The rows come from 4 hidden closed curves, with some noise, and rows from the same curve form a group. Each curve winds through 10 dimensions. The rows are also pushed far along 5 directions, which tell nothing about the answers.
(in the rows, 128 means zero)
Known rows, each followed by its group:
[112  95 154 154 159 140 158 123  99 132  14 114 118 158 139 109 141  67
 144  89 175  86 115] | (3)
[135 159 115  96 144  80 167 101 154 118  57 103 112  88 156 119  89 130
 114  93 166  79 146] | (2)
[ 99 100 100 156 105 154  80 166 145  94 157 155 182 120  96 131 134 125
 163 126 113 143 152] | (2)
[137 109  85  94  90 137 114 123 128 134 143 121 173 166  86 168 115 204
 154 118  90 111 116] | (1)
[146 118  84  97 170  88 101 150 165 121 146 146 132  82 108 151  96 163
 187 107 127  84 115] | (2)
[ 89 106 141 142 171 124 124 192 137 120  50 133 142 127  94 139 124 135
 162  90 161  61  97] | (1)
[151  86 116 121 177 129  72 154 152  73 119 141 173 122 135 147 141 119
 202 116 145 121 111] | (2)
[107 103 145 165  62 145 161 161 120 154  96 128 164 169  90 146 152 153
 106 112 142  91 107] | (2)
[155 137 146 139 117 133 142 100  86 136 111 123 126 157 152 127 149 119
 114 185 112 183 148] | (0)
[105 151 170 131 149  94 138 124 113 149 166 123  41  69 122 112  94 101
  86 124 133 118 149] | (3)
[109 116  92 105 151 144  83 152 153 112 147 135 194  88 119 132 103 112
 166 127 118 134 152] | (3)
[ 99 112 123 172 163 124 102 147 133 101 118 144 152 136 114 121 157 127
 187 150 137 163 113] | (0)
[ 63 130 158 123  86 168 121 156 128 143 138 139 157 110 101 114 109 106
  72 110 116 130 159] | (2)
[128 116 169 138 178 110 124 134 121 110  90 122 107 130 137 127 135 122
 151 131 148 125  94] | (0)
[171 144 102 136 111 134 133  99 134 130 122 106 140 174 142 149 154 140
 119 113 128 109 135] | (3)
[155 106 109 128 200 123 121 136 114  80  52 136 128 164 161 118 161 113
 209 134 165 135  92] | (0)
[152 115  88  84 131 128 126 122 164 126 115 154 198 117 131 143 127 165
 186 118 123 133 105] | (3)
[ 73  95 175 140 148 101  86 186 138 119 158 187  89  79  81 113 112 113
 131  96 144  83 120] | (0)
[ 96 106 185 154 142 107 104 155 143 105 143 153  99 100 109 119 136 110
 127 104 150 115 113] | (3)
[142 102 133 159 156 122  98  91  92  97 101 141 117 168 170  96 163  61
 176 155 132 142 130] | (0)
[161 155 113  92 176  82 161  76 136 155 107 107  91  92 161 125 100 111
 136  93 151  61 131] | (3)
[198 159  89  81 160 118 181  84 110 156  91 101 141 123 172 143 123 151
 157 154 131 154 129] | (3)
[196 159  87 114 163 129 151  70  87 143 139 109  98 142 184 121 133 115
 163 185  97 179 135] | (2)
[112 129 116  81 176  99 141 130 108 140  62 109 148 122 117 135  92 156
 163 127 139  69 118] | (0)
[148 130 119 187  99 159 162 136  95 145  67 134 137 197 130 134 188 122
 126 140 140 149 129] | (3)
[ 90  99 109 100 148 118  98 145 140 133 118 147 178 129 108 130 103 142
 187 136 100 100  92] | (1)
[138 146  88 102  60 129 170 122 121 143 121  95 171 132 103 153 107 188
  99 115 134 100 165] | (2)
[ 89 113 122  98  90 132 115 169 134 140 134 170 198 108  77 137 116 165
 132 109 132 103 144] | (2)
[193 144  91 112 101 113 150  68 116 115 125  76  90 169 187 131 119 123
 111 151 111 128 126] | (0)
[154 154  79  82 198  90 129 104 134 144 125 129 140  83 142 132  92 153
 199 146 113 116 125] | (2)
[147  78 155 155 167 165 101 137  92 102  90 143 163 182 150 122 184  76
 193 147 142 145  94] | (1)
[162  88 106 163  83 147 114 108 111 111 123 119 187 198 130 150 176 136
 167 161 115 159 120] | (1)
[133 168 105 121 170 143  78 111 137 135 192 156 118 107 166 105 132  76
 128 158  83 174 160] | (3)
[172 157  98 112  97 143 142  76 110 131 108 109 117 185 169 129 149 128
 101 143 107 158 145] | (3)
[109 100 149 141  46 167 151 179 106 139  88 116 170 181  78 162 134 168
  76 115 130 104 128] | (0)
[136 103 128 162 103 137 161 138 100 134  66 134 183 184 118 139 173 144
 167 133 154 109 102] | (1)
[112 148  84  75 113 162 134 133 126 159 169 127 148 125  96 137 103 169
 116 116 101 140 145] | (0)
[198 152 104 124 133  98 165  80 154 104  75  95 134 127 181 137 138 139
 135 132 158 138 133] | (2)
[121 115  96  94 154 109 146 126 139 134  66  93 186 120  83 164  89 203
 190  89 135  50 106] | (2)
[114 128 163 128 135  70 140 114 126 117 101 102 105  97 138 124 106 104
 105 108 175  62 145] | (1)
[170 146  68 108 111  89 169 127 112 125  84  91 124 142 145 146 112 159
 136 131 155  77 140] | (1)
[128 128 172 137 153 133 115 115 141  97 114 102 121 117 164 117 132  71
 106 105 160 114 135] | (3)
[141 115 148 153 166  73 117 115 133  94 104 127  83 126 150 117 134 112
 163 130 151 103 104] | (1)
[ 92 108 156 169 111 187  85 151 108 143 173 167 166 177  96 123 173 119
 143 151  82 179 109] | (3)
[103 134 142  79  92 123 129 117 124 144 151 110 107 115 131 120  84 114
  65 117 115 100 147] | (1)
[119 106 103 106  71 175 148 147 128 128  58 108 208 197 107 153 137 172
 126  95 131  94 110] | (3)
[ 49 133 134 137  94 172 131 153  97 159 146 131 127 143  83 110 117 120
  89 128 104 139 146] | (0)
[187 150  82 120 144 108 156 109 115 123 107  64 129 133 150 157 120 142
 136 131 152  95 153] | (3)
[ 99 145 113  80 106 111 117 141 130 155 201 135 124  76  98 127  78 140
  99 108 114  72 164] | (1)
[ 72  92  99 134  90 137  92 210 130 112 131 175 167 132  69 133 122 145
 152 120 121 101 132] | (1)
[131 130  99 104 131 123  90 115 162 109 122 148 169 133 134 136 131 147
 152 124 110 142 133] | (3)
[180 102 120 136 184 131 128 136 121 111  68 150 118 147 150 134 161 109
 192 112 157 122 101] | (2)
[ 94 124 172 165 150 103  99 129 129 105 135 158 109 100 142  92 139  71
 137 139 143 133 137] | (1)
[109  93 136 176 112 181 139 183  98 125  56 132 147 204 100 137 168 129
 146 120 129 125  89] | (1)
[183 126 137 151 202  96 114  87  97  98  74 116 133 142 188 124 158  87
 188 189 145 164 135] | (0)
[ 95  91 144 142  87 133 153 171  91 137  42 149 106 186  87 130 135 147
 117 103 144  80 104] | (0)
[165 126 119 139 182 128 132  99 118 114  81 113  97 140 197 104 142  39
 144 114 160  92 129] | (0)
[114 107 150 144 187 110  95 153 115 120 114 156 137 110  99 132 141 118
 186 109 150  93 125] | (1)
[110  96 150 157  94 156 130 136 125 149 130 144  94 159 107 126 145 107
 106  88 119  99 104] | (1)
[146 125  64  84 195 119 131 126 126 133  81 112 183 131 120 148 120 156
 208 103 153  71 115] | (0)
[146 130  82  96 167  95 150 110 161 111  23 114 186 118 146 137 109 151
 183  99 162  77 124] | (2)
[103 134 116 113 100 104 135 155 164 153 132 151 157 108  80 151 107 207
 132 125 103 122 103] | (1)
[171 140 127 118 166 101  72 112 153  80 176 127 136  83 177 131 121 101
 141 174 118 181 158] | (0)
[115 154 146 124 126 140 173 139 112 146  77  91  80 129 155 112 103  89
  53 117 144 102 137] | (0)
[127 122 130 145  79 149 206 112 116 158  16  99 186 186 103 150 146 185
 127 104 149 103 104] | (2)
[169 168  86  98  94 149 201  93  78 187 115  97 112 163 138 139 119 170
 106 155  94 144 135] | (2)
[119 116  82 116  92 153  81 148 160 126 169 146 195 158  82 161 136 182
 150 109  85 117 123] | (3)
[193 175 100  96 160 106 132  75 131 128 143 111  87 109 196 124 118 113
 117 185  99 199 152] | (2)

New rows, each followed by its group:
[124 112 124 127 116 109 152 157 115 138 105 113 111 134  89 148 109 164
 131  94 148  53 117] | (2)
[124 105 144 201 132 145 105 144 110  78  68 128 144 202 150 118 193  78
 152 127 164 116 119] | (3)
[159 141 134  89 153  97 190 102 122 128  47 102  99 111 177 116 112 104
 119  90 189  72 120] | (3)
[119 127 118  94 172 114 103 108 146 128 141 137 125  74 141 118  91 101
 156 128 112 141 138] | (3)
[109 146 119 126 188  73 134 128 143 115  94 111 134  92 123 127 113 152
 168 129 168 103 123] | (0)
[138 180 102  95 153  58 136  89 164 139 134 127 118  88 150 127 100 166
 136 136 123 103 129] | (3)
[105  96 146 167 149 144 133 141 126 101  71 124 126 163 131 107 162  77
 150  71 190  73 100] | (0)
[133 142 175 129 118 168 150 103 102 139 141 111 100 151 159 107 148  90
  75 134 128 168 126] | (0)
[126 154 176 135 193 117 121  95 111 108 100 119  60 123 202  83 134  46
 118 153 136 160 123] | (3)
[ 95 156 186 139 208 116 100 124 130 115 159 162  69  63 171  73 128  40
 120 152 142 177 142] | (0)
[ 94 120 144 130 170  89 112 168 130 128  93 142 149  83  97 134 101 133
 146 132 146  85 141] | (0)
[130 109 105 150 109 159  83 175 159 107 156 150 224 156  92 167 164 180
 174 148 101 169 108] | (3)
[109 131 109 104 174 109 109 169 147 112 132 161 112  90 116 122 110 136
 158 115 141 112 114] | (0)
[113 110  96  73 102 139 108 145 149 133 125 144 196 125  96 144 104 161
 140  91 120  77 133] | (0)
[141 132 158 166 177 118  84 109 131  91 143 126  73 135 172 105 159  47
 125 111 149 111 139] | (3)
[123  94 110 121 190 130  75 137 166  95 128 150 138 127 126 125 135 116
 201  99 128 115  87] | (0)
[ 86 100 154 167  94 173 131 178 121 126 104 144 168 147  99 126 147 121
 126 139 126 167 116] | (3)
[149 184  64  85 144  93 113 134 181 118 142 116 146  81 146 146  91 167
 117 138 115 130 161] | (3)
[102 133 105  80 178  96 103 160 164 136 148 129 182  59  94 151  74 176
 179 124 118  95 117] | (3)
[ 74 107 143 136 190 106 139 172 125 132  42 152 120  93  88 114 106 119
 182  73 171  36 100] | (2)
[127 120 146 156 139 185 111 134  97 112 113 111 117 162 158 112 154  51
 111 141 124 167 149] | (3)
[131 138 123 155  77 144 179 136 112 152 103 110 101 143  96 145 128 157
  85 113 126 130 145] | (2)
[124 141  91 129 129 127 113 127 113 130 122 107 191 159 115 148 134 162
 161 161 109 129 141] | (3)
[131 115 127 100 178 119 141 122 128 122  54 104 174 120 112 147 110 167
 187  99 151  81 114] | (2)
[118  99  96 129 105 164 127 131 121 136 109 111 186 170  79 157 125 188
 176 119  90 123 109] | (2)
[135 129 146 157  89 174 173 132  85 142 123  98  95 163 146 120 143  98
  90 160 115 186 126] | (3)
[ 98 112 180 128 139  79 160 144 114 120  56 101  86 119 148 110 103  92
 102 111 187  51  99] | (1)
[ 91 114 163 137 134 122  87 112 109 116 147 165  89 125 146  82 127  59
 126 140 116 137 142] | (0)
[111 123 141 178  90 163 133  99  96 138 129 126 117 175 141 100 149  90
 116 161  91 181 133] | (2)
[104  99 174 127 101 168  86 151 119 126 174 177 118 136 129 109 146  91
 104 154  92 203 118] | (1)
[ 69 111 136 103  95 133 134 178 140 160 126 150 182 125  44 157 103 223
 131 118 107 104  92] | (0)
[131 146  78  87  89 131 154 127 172 166 166 126 196  91  78 165  90 231
 142 107  93 114 122] | (2)
[149  99 118 146 117 165 118  98 115 128 100 109 203 208 125 154 166 157
 180 157  92 165  96] | (1)
[127 150 128 110  85 144 161 134 149 158 133 106 131 117 102 156 101 188
  79 118 101 144 127] | (2)
[ 90 100 158 148 177 140  91 161 139 136 138 154 103 100 108 114 118  83
 153 105 120 105 108] | (2)
[117 117 130 150 168 101  66 157 190  98 183 179 137  64 134 118 122  95
 162 132 124 133 123] | (0)
[129  72 175 159 121 171 140 147  90 131  55 145 138 196 133 124 181  81
 135 120 154 134  89] | (1)
[162 127  85  99 119  92 179  91 125 136  63  86 177 151 129 154 114 190
 173 104 155  48 109] | (2)
[163 170 136  89 136 118 201  96 106 177 108 101  93  97 153 128 103 132
  80 127 145 127 145] | (3)
[110 108 144 155 106 182 123 115 102 140 123 138 117 160 138 103 151  67
 118 140 100 183 132] | (3)
[119 159 105 129 122 110 142 139 138 150 133 144 122  96 122 129 116 138
 113 138 122 133 150] | (3)
[173 159 115 123 189  95 140 103 114  97 130  82 101 106 176 125 131 111
 144 145 175 131 149] | (0)
[177 147 103 126 134  94 181  59 138 155  96  75 142 126 136 152 114 174
 149 108 137  85 124] | (2)
[ 79  76 122 163 129 183  64 170 133 126 166 166 160 146  76 130 137 118
 184 126  71 154 103] | (2)
[163 158 105  98 143 101 139  50 110 137 177 111  95 131 168 111 123 133
 145 157 107 151 126] | (0)
[109  85 157 157 115 141 127 181 114 115  70 118 161 159  92 151 137 134
 128 108 155  76 115] | (0)
[178 128 102 154 176  98 144 106 133 111  76  99 136 121 136 154 136 146
 182 122 156 113 132] | (2)
[109 114 104  88 186 100  84 153 147  87 113 159 166 107 117 127 116 158
 208 131 138 130 107] | (0)
[107 132 135 106 137 107 111 152 125 111 164 129 136  91 109 131 107 139
 126 127 148 106 149] | (0)
[117 150 147 146 164 126 106 138 128 133 193 157  76  57 144  96 114  55
 113 130 129 138 165] | (2)
[125 122 156 161 167 131 126 124 136 111 124 132 100  97 140 110 131  85
 147 104 146 118 118] | (2)
[ 97 100 154 172 101 148 119 129  80 124 100 151 106 176 126  96 157  73
 120 128 136 119 138] | (0)
[112 154 166 171 171 108 119 145 122 124 108 146  75 104 143 105 148  71
 105 122 163 117 154] | (3)
[129  98 111 178 100 142 124 156 112 120 124 138 154 180  92 148 162 158
 170 128 126 109 103] | (1)
[ 90 122 147 135 124 157  98 178 146 114 170 154 132 110  92 130 132 139
 113 123 122 173 127] | (0)
[ 94  95 176 163 157 109 106 158 122 107  74 159 137 129 132 106 140  83
 160 135 153  97 105] | (0)
[169 160  69 115 161  85 124  92 125 111 149 110  87 120 179 116 109 125
 162 183 101 158 135] | (0)
[164 155  98 121 152 103  62  97 174 102 240 157 134  67 158 126 130 106
 146 155 101 179 172] | (3)
[129  99 132 126  95 169 102 133 107 121 125 146 206 194  99 149 172 165
 159 129 114 142 116] | (3)
[192 154  95 128 170 102 144  68 144 104  91  59 160 124 194 137 126 116
 159 151 144 128 137] | (2)
[165 140 116 148 169 109 138  80 110 116 126 108  77 119 182 102 130  61
 150 126 146 102 143] | (2)
[157 135 119 124  87 164 146  99  92 167 171 129 123 148 116 138 139 140
 105 138  93 164 157] | (2)
[147 138 164 133 115 116 152 132 108 120 103  86  93 129 149 135 119 112
  70 130 151 106 147] | (0)
